There are 4 ways to turn a row about zero (a turn may also mirror it). The second row of each pair is the first, turned, with some noise. The first 36 pairs use one turn. New pairs use 3 turns, one after the other, and a turn may come again.
Some pairs, each with its turns in order after it:
[-1.97 -0.37 -0.17  0.40  2.14  1.41  0.36 -0.93]
[ 2.23 -0.34  1.49 -0.82  1.97 -0.43  0.30  0.21] | k_166

[-0.55 -1.58 -0.36 -3.71 -2.60  1.20  0.59  1.19]
[ 1.18  2.41  1.98 -1.11 -2.55 -1.38 -0.01  2.48] | k_412

[-0.44  1.14 -0.26 -0.52 -1.45  1.22 -3.88  3.54]
[-3.07 -0.23  0.47 -0.81 -4.01  2.16 -0.25  0.94] | k_412

[-1.29 -0.22  2.94  1.57 -0.15 -1.15  0.69 -1.50]
[ 0.58  0.08  1.26  1.40  0.00 -0.25 -0.21  3.66] | k_166

[-0.83  1.10  0.53  0.73  2.34  1.07 -2.51  1.23]
[-0.33  0.76  1.35 -1.44 -1.23  1.33  2.26  2.19] | k_673

[-0.93  1.19  0.28 -2.19 -2.41  0.79  0.89 -0.60]
[-0.55  1.93 -2.33  0.65  1.18  0.38  1.58  0.53] | k_166

[-0.23  0.13 -1.06 -1.71 -3.66 -0.77 -1.98  1.04]
[-1.13  1.94  1.17 -2.02 -1.27  1.88 -0.69  2.76] | k_412

[ 0.91  0.58  2.36 -0.34 -4.33 -0.50 -0.27  0.13]
[-1.64  0.43 -2.95  3.03 -1.47  0.70  0.18  1.49] | k_166

[-0.38 -0.83  1.54 -3.33 -1.67  0.99  2.40  2.54]
[ 1.26 -0.62 -0.82  1.24 -3.41  2.57  2.14  1.85] | k_170

[-0.58  1.54  2.11  1.27 -3.08 -3.00  1.26 -1.25]
[-1.85  0.84 -3.01 -0.07  3.55 -1.17 -1.65  0.68] | k_673

[ 0.94 -1.15  0.17  2.69 -2.90 -0.87 -3.14 -0.84]
[-2.16 -0.01  4.28  1.37  1.53 -0.24 -0.60 -0.90] | k_170

[ 0.71 -3.01 -3.83  0.58  2.05 -0.76  0.37 -0.17]
[ 2.95 -3.12  2.81  0.24  1.12  1.24 -0.67 -0.14] | k_412

[-6.04  0.17 -2.10 -0.33  2.16 -0.49  0.19 -0.68]
[-3.34 -0.69 -3.86 -1.20 -1.84 -3.74  0.69 -0.40] | k_170

[-1.06 -1.90 -0.82  2.25  1.66 -0.09  2.35 -0.79]
[-0.28  0.95 -1.57  2.51 -2.81 -1.22 -0.16  0.31] | k_673

[ 0.63 -0.10 -2.33  1.88 -0.97  0.85 -1.61  1.29]
[-1.64 -1.50  2.00 -1.57 -0.33  1.96  0.70 -0.29] | k_412

[ 2.04 -1.65 -1.11  2.32  1.29  2.22  1.36 -0.40]
[ 1.87  0.03 -0.68  2.74 -2.43  1.83 -0.69  0.12] | k_673

[-0.18  0.22  0.00  1.88  0.11  0.96 -0.49 -0.34]
[-1.05 -0.75  0.09 -0.72  0.47 -0.02  0.18 -1.50] | k_412

[ 1.54  0.26  0.16  0.38  3.17 -5.32  0.44  0.04]
[-3.39  0.27  4.31 -1.99 -1.94 -0.26 -1.34  1.09] | k_166

[ 3.35 -1.09  0.94  1.81  1.17 -0.70  0.87 -0.67]
[-0.19  0.25  1.38  0.83 -1.68 -2.05 -3.13 -0.02] | k_166

[-2.11 -0.16 -1.01 -1.93  0.39 -2.80 -0.54 -0.59]
[-1.62 -1.42  0.15 -1.68 -0.19 -3.33  0.32 -0.05] | k_673

[-4.07  2.21  1.64 -0.37  1.86  1.63 -0.34  0.13]
[-0.12  3.31  1.39 -0.52  0.35 -1.75  3.40  1.67] | k_673

[ 1.95 -2.41  1.47  0.55  1.11  0.33 -1.13 -1.38]
[-0.16 -0.56  0.59 -0.04  3.34  1.72  1.30 -0.63] | k_170

[ 1.12 -0.26  1.61 -0.64 -0.81 -1.25  0.73 -1.48]
[ 0.07  1.97 -0.23  1.02  1.77 -0.59 -0.43  0.52] | k_412

[-0.67 -1.18 -3.29 -0.16  0.73  3.11 -1.97 -1.15]
[-0.39 -3.36  2.42 -2.31 -1.10 -1.34 -1.69  0.14] | k_412

[-1.61 -2.96  1.25  0.61  1.63 -0.91 -2.26  5.42]
[-0.05  0.40  1.96 -0.61 -0.12 -2.59  5.81  2.47] | k_170

[ 4.28  1.71  1.79 -2.64 -1.70  1.10  0.20  2.92]
[-2.09  2.63 -1.80  3.34 -1.36  2.04 -1.59 -3.27] | k_166

[-1.32  0.84 -1.89 -0.72  0.25 -1.98 -1.67  0.01]
[-1.14  2.00 -0.65  1.15 -0.37 -2.33 -0.12 -0.57] | k_170

[ 2.22 -3.05  1.75  1.17  3.74  0.11  0.89  0.37]
[ 1.57 -1.21 -0.78 -1.38  4.19  0.93  2.42  1.55] | k_170

[ 1.74 -1.22 -5.78  0.83  0.33 -2.66  3.24  1.36]
[-0.69  1.24 -0.35 -5.68 -3.89 -2.22 -0.24 -1.69] | k_166

[ 0.12 -4.67  0.03  0.74 -0.72 -5.58  2.57  0.41]
[-1.57 -0.06 -0.24 -3.91 -3.21  0.21 -3.27  4.58] | k_166

[ 0.74  1.67  1.68  3.41 -1.70  0.71  0.47  2.09]
[-0.39  3.18 -1.69 -0.52  1.01  2.89 -1.41  0.93] | k_673

[-1.07 -0.07  1.31  0.67  0.11  0.97 -1.87  2.80]
[-1.48  1.81  0.80 -1.64 -0.55  2.23  1.49 -0.10] | k_673

[ 0.17 -0.64 -3.07 -3.34 -3.41  2.16 -0.87  1.67]
[ 1.53 -0.77  0.56  4.17 -3.62 -0.19  1.05 -2.53] | k_170

[ 1.45  0.20 -0.33 -0.76  0.29  0.70  1.92  1.21]
[ 0.84  0.53  1.64  0.88 -0.13  0.31 -1.96 -0.53] | k_673

[-0.74 -1.55  0.78  1.75 -0.65 -4.91 -2.39  2.29]
[-2.32  2.53  2.60  1.43  1.26 -2.34  1.53  3.34] | k_170

[-0.11  2.05 -0.99 -1.98 -1.87 -0.98  0.70 -1.14]
[ 0.00  0.93 -1.25 -1.30  0.97 -0.31  0.26  3.21] | k_412

New pairs. What belongs after each?
[ 2.40 -0.05  0.31  1.18 -0.94 -3.45 -2.29  1.35]
[-0.60  0.63 -1.35  1.83 -2.47 -0.87  0.70  3.50] | k_170 k_170 k_412

[-1.07 -0.91 -0.30  0.02  0.61  1.03  2.69 -0.62]
[ 2.31 -0.62  0.20 -0.77 -1.94  1.05  0.36  0.07] | k_166 k_412 k_166

[ 0.66  0.09 -1.11  2.84 -4.36  2.30 -0.09 -0.25]
[-1.79  1.46 -0.38  4.85 -2.29 -0.43 -0.76  0.68] | k_166 k_166 k_170

[ 2.62 -3.00 -0.37  1.64  0.48 -0.36 -3.67 -0.94]
[ 0.53 -2.28 -3.22 -2.00  1.00 -1.74  3.02  0.96] | k_412 k_412 k_673

[ 2.45  2.26 -0.98 -2.34  1.19  1.33 -0.26  1.72]
[ 0.83  1.05 -1.18 -1.31  1.56 -1.16 -0.19  3.82] | k_166 k_166 k_170

[-0.40 -0.60  1.56  3.05 -0.36  1.99 -0.62 -2.69]
[-1.47  2.83  2.83  1.85  1.60 -0.32 -0.68 -0.91] | k_170 k_412 k_170

[ 1.81 -2.40 -0.36 -0.18  0.17 -0.60 -0.41  1.11]
[ 2.14 -1.55  1.33 -0.14 -0.27 -0.33 -1.05 -0.83] | k_166 k_166 k_412

[ 0.26  1.23  2.08 -0.50  1.11 -1.45 -2.63  0.79]
[ 1.87  1.21  1.38 -1.19 -0.22 -0.35  2.24  1.50] | k_673 k_170 k_412

[ 0.12 -2.90  0.71  0.21 -1.31  0.79  2.14  2.09]
[ 0.38 -0.73 -0.67 -2.16  1.26 -3.15  0.60  1.63] | k_166 k_166 k_166

[ 1.37 -0.65  0.32 -1.76 -1.78  1.14  1.58 -1.01]
[ 1.46  1.27  0.34  2.44 -0.95  0.47  1.48  0.55] | k_166 k_673 k_170

[ 1.15  2.37  2.16  2.25 -0.73  2.06  0.41  1.40]
[-0.88 -0.42 -3.99 -2.56 -0.09  0.13 -0.27 -0.06] | k_166 k_412 k_170

[ 1.12  1.68 -1.29 -2.51  1.69  0.94 -1.49 -1.70]
[-1.30  1.60 -0.13 -0.21  2.12 -0.90 -0.60 -3.36] | k_170 k_170 k_170

[ 0.13  0.51  0.80 -2.95  0.44  2.22  0.71 -0.97]
[-0.18 -1.43  1.57 -2.28 -0.27 -2.38  0.78  0.49] | k_673 k_673 k_170

[ 0.92  0.17  0.63 -1.54 -0.31  1.68  0.05 -0.03]
[ 0.54 -1.43  1.12 -1.57  0.12 -0.48  0.20  0.51] | k_673 k_673 k_170

[-3.38  4.03 -1.20 -0.23  0.71 -0.53  2.86 -0.48]
[ 3.23  3.25 -0.06 -0.82 -3.60  1.73 -0.44 -0.58] | k_673 k_412 k_673

[ 1.75  2.14  1.75  0.25  0.90 -0.63 -2.96 -5.10]
[ 0.12 -0.22 -2.60  4.87  2.07  3.07 -1.37 -0.78] | k_673 k_412 k_673

[-1.36  0.96  0.99  0.58 -0.57 -1.65 -2.46  0.91]
[-1.23  0.22 -0.03  1.41 -0.99  0.16 -0.18 -3.15] | k_166 k_170 k_673

[ 1.38  1.83 -0.04  2.62  0.04 -2.25 -0.66 -0.63]
[-0.17 -0.10  0.17  3.68  1.32 -1.48 -0.60  0.83] | k_412 k_166 k_412

[-0.22 -3.00 -0.73  1.83 -1.14 -0.12 -0.64 -1.91]
[ 1.94  0.26  0.64  0.61  0.82  1.21 -0.64  3.29] | k_673 k_166 k_412

[ 1.15  0.67  2.01 -0.94  0.79 -1.93  1.15  1.91]
[ 0.05 -2.63  0.05  0.34 -1.86 -0.04 -0.72  2.32] | k_170 k_412 k_170

[ 1.50  0.63 -0.46  1.46 -0.28 -1.09  2.70  0.69]
[ 0.11  1.02 -1.29  2.34  1.32 -0.64  1.95 -0.27] | k_170 k_170 k_412

[ 2.22 -0.27  1.66 -2.18 -0.08  1.43 -1.76  1.75]
[-2.78  1.74  0.52  1.02  1.23 -0.57 -2.38  1.02] | k_673 k_412 k_170

[-1.10  4.10  0.28 -3.29  1.70 -0.82  2.62 -3.51]
[ 0.33  2.65  0.25 -4.52  2.01 -3.54 -0.68  2.65] | k_170 k_166 k_166

[-1.55 -4.13  1.04 -0.28 -3.78 -0.47  0.85 -1.50]
[-1.65  1.05 -1.54  1.85  0.48  4.10 -2.63 -2.10] | k_170 k_412 k_170

[-1.03  1.83  4.86 -1.03 -1.25  0.67  0.99 -1.66]
[ 0.43  4.45 -0.78 -1.13  0.09  1.31  0.64  3.29] | k_412 k_166 k_166

[ 2.18 -0.08 -0.33  2.37  0.29 -0.44  1.48  0.41]
[-0.28  1.85 -0.11  0.61  0.54  0.75  2.02 -1.83] | k_170 k_673 k_673

[-0.95  0.59 -0.16  4.80 -2.34  3.54  1.03  1.43]
[-3.26 -0.81  1.63  3.56 -0.54  1.20 -0.80 -3.92] | k_166 k_170 k_412

[ 2.01  0.80 -1.03  0.98  1.15 -1.12  1.38  2.22]
[ 1.87 -2.95 -0.43  1.69  0.64 -0.77 -0.45 -0.04] | k_166 k_673 k_412

[ 0.53 -0.43 -0.79  1.03 -1.50  1.60 -2.14 -1.31]
[-2.09  0.72  1.90  0.69  2.01  0.07 -0.71 -0.80] | k_673 k_673 k_412

[ 0.95 -0.15  3.18 -0.32  0.72  0.74 -1.04  1.40]
[-1.20  0.52 -1.99 -0.20  0.76  2.59  1.37  0.12] | k_166 k_170 k_170

[ 3.16  3.56 -1.07 -2.70  1.86 -1.13  2.55  0.98]
[-2.74 -3.53  2.92 -2.40  0.84 -0.15  2.61 -1.43] | k_673 k_166 k_170

[ 2.58  0.54 -0.68 -1.13 -1.53  0.39 -1.55  1.91]
[ 1.27  0.33 -1.74  1.95  1.19 -1.08  0.40  2.34] | k_166 k_166 k_170

[ 0.70  1.24  0.80 -1.41 -1.73 -0.46  0.66 -0.63]
[-2.00 -0.06 -1.09  0.19 -1.83  0.11  0.48  0.27] | k_170 k_412 k_170

[-2.56 -0.64 -4.46 -0.22 -3.66  0.47  0.36  0.28]
[ 1.13 -3.41  2.32  1.30 -0.23 -3.34  2.56 -1.51] | k_673 k_170 k_166

[ 1.77  0.44 -1.27 -2.96  1.40 -1.90  0.20  2.02]
[ 1.82  0.55 -2.69 -0.32  1.29  0.79 -1.23  3.07] | k_166 k_673 k_170

[-0.31 -1.94 -2.16  2.01  0.25  0.61  3.44  1.06]
[-1.05 -2.39  1.35  3.15  1.40  0.14  0.94  2.21] | k_673 k_170 k_166

[ 1.48 -3.99  1.10 -0.79 -1.49  0.09 -0.81 -1.41]
[-2.02  0.08 -1.52  1.56  0.64 -2.58 -1.73  2.39] | k_166 k_170 k_673

[ 0.33 -1.93  0.55 -0.51  0.76  3.52  0.11 -1.86]
[ 0.53 -1.75  1.67  1.09  0.79 -0.99  1.70 -3.04] | k_412 k_412 k_166

